There are 8 hidden switches. A switch that is on adds its own fixed numbers to the row, and there is some noise. The rows also spread widely along 11 directions, which tell nothing about the answers.
Known rows, each followed by its switches (1 for on, 0 for off):
[-0.43  0.50  3.37  2.72 -1.16 -0.05 -0.06  0.71 -0.43  0.03 -1.36  1.54
 -0.04  3.46 -0.80  0.13  1.76  2.34 -4.46 -0.45 -0.90]  0 1 1 1 1 0 0 1
[-3.10 -0.17 -1.96  2.08 -2.46 -1.41 -0.94  1.66  2.18  2.05  1.16 -1.75
 -0.31 -0.13 -0.04  0.14  1.94 -0.94 -0.93 -3.40  1.87]  0 0 0 1 0 1 0 0
[-1.61 -0.29  1.57 -0.65 -2.65 -1.84  4.05 -0.66 -4.64 -2.85  0.06 -3.38
  0.61  4.10  0.60 -1.29 -4.02  0.73  0.70 -0.34 -0.08]  0 1 1 1 0 1 1 0
[ 0.63  2.81  1.69 -0.30 -2.41 -0.28  2.10  0.80 -1.03  2.30 -4.34 -0.56
  2.00  3.41  3.46 -1.89 -2.05  4.46 -4.41  1.31 -1.75]  0 0 0 1 1 0 0 0
[-1.46  2.07  1.52  0.50  0.98 -0.24 -0.29  0.37 -2.08 -1.74 -2.79 -0.11
 -0.94  0.71 -2.25 -0.63  0.67  0.44  0.95 -0.91 -2.59]  1 1 0 1 1 1 1 0
[ 0.78  2.09  1.87  1.72  0.77  0.29  3.74  0.24 -3.53  0.59 -3.78 -1.94
  1.39  1.46 -3.41 -1.16  0.81  0.84 -1.65  1.16 -1.55]  0 0 0 1 0 0 0 0
[-3.88 -0.79  2.41  3.40 -0.08 -2.96 -1.21  0.10  0.24 -0.89  0.99  1.69
 -0.93  3.34 -3.06  1.00  3.65  2.48 -4.78 -1.76  0.00]  0 0 0 1 0 0 1 1
[ 0.03  1.25  1.79 -0.07 -0.20 -0.59  1.31  1.39 -0.36 -0.98  0.00 -0.47
 -0.29  0.95  1.15 -1.72 -3.34  1.69  0.04 -2.75 -1.63]  0 0 1 1 0 0 1 1
[-0.30  2.96 -0.12  0.53 -0.86 -2.84 -1.28  2.14  1.07  3.18 -2.37  0.29
  2.16  1.38  4.14 -0.94 -0.43  2.39 -1.01 -1.48 -3.70]  1 1 0 1 1 1 0 0
[-0.54 -0.32 -0.01  1.43 -0.22 -1.67 -1.24  0.72  3.65  2.30  0.10 -2.49
 -0.22  1.51  2.24  0.27 -0.29 -1.33 -1.12 -5.92 -0.05]  0 0 0 0 0 0 0 0
[ 0.77  2.06  2.24  2.22 -1.75  3.77 -0.43  1.85  1.21  0.62 -4.57 -2.13
 -0.13  0.03 -0.46 -0.14  2.86 -0.09 -2.08 -0.91 -1.00]  1 1 1 1 1 1 0 0
[-2.81  2.06  1.08  0.03 -0.19 -0.91 -3.45  1.00  0.82 -0.03 -3.69 -1.21
 -1.81 -0.08  0.11 -1.03 -1.74  1.21 -1.24 -3.11 -0.14]  0 1 0 0 0 1 0 0
[ 2.55  0.16  4.32  3.45  0.23  3.32  1.16  1.03  1.87 -1.58  0.27 -0.22
 -0.74  0.28 -3.70  0.28  2.82  0.66 -1.93 -1.59 -2.27]  0 1 1 1 0 1 1 1
[ 1.48  1.73  4.17  0.85  0.64  3.49  0.76  0.30 -0.81 -0.78 -4.63 -1.05
 -0.91  0.82 -2.20 -0.61  0.30  1.75 -3.25  0.88 -1.12]  1 1 0 0 0 0 0 1
[ 1.62  1.33 -1.07 -0.19  0.28 -2.55 -1.00  0.97  2.22  2.81 -0.70 -1.91
  2.21 -1.42  3.38 -0.19  0.65  1.15  1.71 -1.96 -1.36]  1 1 0 1 0 1 0 0
[ 3.17  1.92  0.31  2.11 -2.08  1.97  0.85  2.89  1.34  3.27 -2.87 -3.35
  0.30 -2.30  1.57 -0.21  0.60  0.11 -1.59 -0.98  0.31]  0 1 1 0 0 0 1 0
[-3.89  2.71  2.77  2.03 -0.73 -3.68 -0.63  1.27  0.13  0.25 -1.48  1.34
  0.53  4.98  1.84 -1.26 -1.09  5.33 -5.40 -2.15 -4.63]  0 0 0 1 0 0 1 0
[ 0.40  0.22  1.79 -2.19 -0.53  0.07  2.75 -2.02 -3.54 -1.70 -2.55 -2.63
  1.59  1.50  0.67 -0.36 -1.86  2.33  0.40  0.72  1.64]  0 0 1 0 1 0 0 0
[ 1.65  3.68  0.81  2.42  1.29 -2.21 -0.45  1.99 -1.57  4.26 -7.18 -2.25
  2.82  0.71  0.83 -0.05  3.03  0.42 -1.86 -0.11 -2.64]  1 1 0 1 1 0 0 0
[-1.38 -1.78 -2.24 -2.05 -4.44 -0.63  0.77 -0.38  1.43  1.46  3.52 -1.92
 -1.13  1.88  5.97  0.36 -1.50 -2.44  1.05 -2.74  2.89]  1 0 0 0 0 0 1 1
[-1.07  0.45  0.87  0.69 -1.77  3.41  1.46  0.67 -0.66 -0.60 -1.88 -1.89
 -2.82  0.07 -0.79 -0.52 -0.81 -1.79 -0.98 -1.85  1.64]  1 0 1 0 0 0 1 0
[ 0.36 -2.07  1.96  4.02 -2.39  0.75  3.17  0.09 -1.17  0.70 -0.08 -3.63
  1.00  3.27 -2.46  1.89  3.56 -1.65 -3.09 -0.55  2.32]  0 1 1 0 1 0 0 0
[ 4.94  0.00  1.74  1.18  2.99  0.42  3.92 -0.31  1.85  2.04  0.29 -0.35
  2.06  1.00 -0.09 -0.29 -0.63  0.59  0.13 -1.50 -3.07]  1 0 0 0 0 0 0 0
[-3.91  0.66 -0.45  0.41 -1.41 -1.08 -1.23 -0.98  0.08 -0.64  3.14  4.90
 -2.77  1.66 -0.43 -0.53  1.17  0.40 -0.96 -1.21 -1.35]  0 0 0 0 0 1 1 0

New rows. What belongs after each?
[ 1.01  0.45  0.58  0.56  0.60 -0.19  0.87  0.12 -1.02  0.60 -0.78  2.45
 -0.14  0.07 -1.38 -0.60  0.14  1.28  0.12  0.35 -0.06]  1 1 1 1 1 1 0 0
[-2.30  2.00  1.47  0.51 -0.26  1.07 -0.54  0.23  0.06 -0.55 -0.80  3.04
 -3.91  2.27 -0.77 -1.77 -2.11  0.37 -2.41 -2.63 -2.23]  0 0 0 0 0 0 1 0
[-0.43 -0.70 -0.69 -1.68 -3.13 -1.30  2.02 -0.80  1.03  0.48  1.66 -2.67
  1.47  3.08  5.02 -0.05 -0.93 -0.32  1.69 -2.35 -0.42]  1 0 0 1 1 1 1 0
[ 2.75  3.49  3.05 -0.39 -0.43  1.35  0.20  1.42  0.93 -0.27 -2.66 -1.99
  2.72 -1.21  2.58 -1.47 -0.55  3.99  0.05 -0.32 -3.82]  0 1 1 1 0 1 0 1
[ 0.35 -0.69  0.68  1.92  0.02 -0.61  3.84  0.25 -2.71  0.77 -1.85 -1.16
  2.46  0.58 -3.24  0.47  1.54  1.18 -0.67  1.81  2.47]  1 0 1 1 1 1 0 0
[-0.01  0.38  1.21 -0.69 -2.56  3.45 -0.28 -0.47  2.00  0.21 -0.16  2.95
 -2.54  0.16 -0.50 -0.96  0.64  1.98 -3.41  0.73  1.79]  0 0 0 1 0 1 0 1
[-0.98 -0.52  0.24 -2.25 -1.62 -3.32  0.50 -0.33 -0.58 -0.64 -0.09  0.03
  0.19  1.06  1.84 -0.81 -4.02  5.04 -0.70  0.25  1.96]  0 1 0 1 1 1 1 0
[-0.54 -1.32 -0.17  2.69 -2.26 -2.43  2.60 -1.47 -2.05  0.77  3.04 -0.91
  1.06  2.80 -1.70  1.78  5.71 -1.85 -0.82  0.79  0.10]  0 1 0 1 0 1 1 0
[-3.22 -0.64  2.02  0.67 -3.39  2.00  0.32 -0.14  1.19 -1.96  3.53  3.40
 -1.69  2.95 -0.11 -0.60 -0.37  2.13 -3.32 -0.63  0.13]  0 0 1 0 0 1 0 1
[ 3.97 -0.87  4.25  2.25  1.00  1.47  1.95 -1.09  0.71  0.83 -2.62 -2.12
  1.15  2.14 -1.99  1.41  3.65  1.24 -3.88  0.56  0.30]  1 1 0 1 0 0 0 1
[ 0.45 -0.48  2.43  1.70  0.72 -0.86  2.40  0.08 -0.01 -0.41  0.16  0.17
  1.14  0.33 -1.70  0.38  0.79  5.25 -2.73  0.81  0.39]  1 0 1 1 0 0 1 0
[ 2.76  0.27  2.71  3.20 -0.36  4.09  1.96  1.01  2.78  0.99 -2.69 -2.83
 -0.32  0.36 -2.59 -0.42  1.16 -0.68 -2.63 -2.80  0.59]  0 0 1 1 0 1 0 0
[-0.80 -0.67  3.92  3.09  1.39 -0.78  0.82 -0.93  1.21 -1.33 -0.35 -0.33
 -0.02  5.06 -1.84  1.35  3.17  0.77 -3.22 -3.35 -3.20]  1 0 0 1 1 0 1 0
[ 0.96  0.34  0.82  0.83 -1.47  1.15  3.47 -1.52 -5.15  1.16 -2.16  1.86
 -1.52  2.30 -3.40 -0.64  0.95 -0.40 -3.39  4.69  1.92]  0 1 0 0 0 0 0 0
[-1.79 -2.47  2.74  1.19  1.20 -1.64  0.82 -0.75 -1.05 -3.15  0.47 -2.45
 -0.02 -0.82 -3.95  1.97  1.06  4.55 -1.46  0.07  3.66]  1 1 1 0 0 0 1 0
[ 1.57  2.97  1.04  2.89 -0.10 -2.84  0.23  2.54 -1.08  3.26 -4.99 -1.08
  1.80  0.33  0.37 -0.79  0.65  1.48 -2.47 -0.21 -1.65]  0 1 1 1 0 1 1 0
[-0.68 -2.28  0.87  1.97  0.17  1.95  2.39  1.53  1.34 -1.62  2.53 -0.80
 -1.24 -2.21 -5.79  0.34  1.01  0.77  0.02 -0.69  2.64]  1 0 0 1 0 1 1 1
[ 1.59  0.38 -1.03  1.36 -1.19 -1.79  1.78 -1.07 -2.94  1.91  0.63  0.05
 -1.27  2.63  1.61 -0.11  1.92 -5.61  1.64 -2.35 -1.08]  0 1 1 1 0 0 1 0
[-1.96 -0.41 -0.08 -0.28 -2.90 -3.39 -1.44  1.46  1.94 -0.22  2.27 -2.61
  0.60  1.06  4.48 -0.35 -2.25  1.26  0.89 -4.57  0.38]  0 1 1 1 0 1 1 1
[ 0.16  1.34  1.15 -0.77 -0.54  0.29  0.40  0.17 -0.57 -1.25  1.17 -1.58
  0.62 -0.59  0.71 -0.78  0.55  1.16  1.33 -1.10 -2.11]  0 1 0 1 0 0 0 1
[-0.76  0.42  1.47  1.85 -2.52 -1.29  2.66  0.76 -1.13  0.99  0.78  1.80
 -1.81  5.50  0.41 -1.55 -2.99  1.20 -4.24 -0.70 -2.26]  0 1 0 1 0 0 1 0
[-0.89  3.80 -0.01  0.13 -1.11  3.26 -0.97  3.39  2.49 -0.30 -2.37 -1.09
 -1.93 -2.00  0.13 -2.53 -2.32 -0.16  1.26 -4.21 -3.42]  0 0 0 1 1 1 1 0
[ 1.18 -1.61  3.79  1.23 -1.05 -1.08  1.73  1.09  1.31 -0.64 -0.14 -1.35
  1.92  1.50 -0.27  0.69 -2.16  5.73 -3.42  0.23  1.60]  0 1 1 0 1 1 1 1
[ 0.55  0.26  0.92 -1.71  0.96 -0.96  1.63 -0.45  1.18 -0.99  1.22 -2.37
  1.03  0.21  1.57 -1.48 -3.65  2.67  1.79 -3.49 -1.35]  0 0 0 1 0 0 0 0
[ 2.06  2.01 -1.82  0.71 -0.97  1.37  1.16  1.46  1.18  3.34 -1.88 -3.08
  1.05 -2.67  0.60 -0.92  1.71 -2.72  1.93 -1.82  0.05]  0 0 0 1 0 1 0 0
[-4.09  1.36  3.09  1.18  0.69 -2.54 -2.37  0.29  0.15 -1.44 -1.54  2.27
 -1.79  3.99  0.01 -0.55 -0.04  2.68 -3.61 -3.34 -2.54]  1 0 0 1 0 0 1 1
[ 3.65 -2.31  1.94  3.34  0.59 -1.35  4.03  0.37  0.33  2.68 -1.32 -1.53
  1.75  2.20 -2.27  0.59 -0.51  1.18 -3.24  0.03  2.74]  1 1 1 1 0 1 0 0
[ 2.69 -2.10  2.38  1.13 -0.72 -0.04  2.91 -1.70 -0.30  1.27 -0.84 -0.74
 -0.12  4.42 -0.58  0.83 -0.36  0.30 -3.53 -0.25  1.59]  0 1 0 0 1 0 0 0
[-3.95  0.65  1.64  1.80 -1.39 -0.59 -0.67  1.31  0.69 -0.81 -0.14 -1.24
  0.07  3.60  0.23 -0.11  1.17  0.25 -1.82 -3.64 -1.81]  1 0 0 1 1 0 0 1
[-1.71 -0.22  2.37  0.98 -1.44 -1.08  0.64  0.54  0.04 -0.43 -2.27 -2.19
  1.55  1.74 -0.27  0.24 -0.28  5.37 -4.12 -0.55  2.21]  0 0 1 1 1 0 0 0
[ 1.26 -0.42  3.34 -1.98  0.76  0.83  0.49 -3.84 -0.42 -2.12 -0.28  1.49
 -1.40  3.13  0.59 -0.33  0.53  1.05 -0.87 -1.12 -0.42]  0 0 0 1 0 0 0 1
[ 2.25  0.58  3.04  0.70  1.68  0.86 -0.28 -3.77 -0.42  0.93 -3.82  2.31
 -2.51  4.17 -0.83  0.01  3.26 -2.04 -3.22 -1.89 -0.84]  0 0 0 1 0 0 0 0
[ 2.42  0.28  0.35  0.99  1.97 -0.88  0.15 -1.49  0.02  3.05 -3.68  1.71
  0.16 -0.25 -1.72  0.43  3.37 -0.30 -1.49  0.58  2.06]  1 0 0 1 0 1 0 0
[ 0.20 -0.15  2.09  2.56 -1.21  3.02  3.40  2.63  0.86 -1.22  2.34 -1.90
  0.90 -1.86 -3.31  0.05  0.73  3.15 -1.60  0.12 -0.54]  0 0 1 0 0 0 1 1
[ 0.40  0.08  1.15  4.14 -2.13  1.07  1.75  1.06  2.05  1.44  1.54  0.32
  0.08  1.97 -0.95  0.53  3.86 -0.32 -3.21 -1.53 -1.15]  0 0 1 1 0 1 1 0
[-4.93 -1.85  0.94  2.84  0.22 -3.35 -1.11  1.54  1.55 -0.36  2.43 -1.03
  0.45  1.58 -2.19  1.14  1.87  2.30 -2.60 -3.63  1.47]  1 0 0 1 0 0 0 1
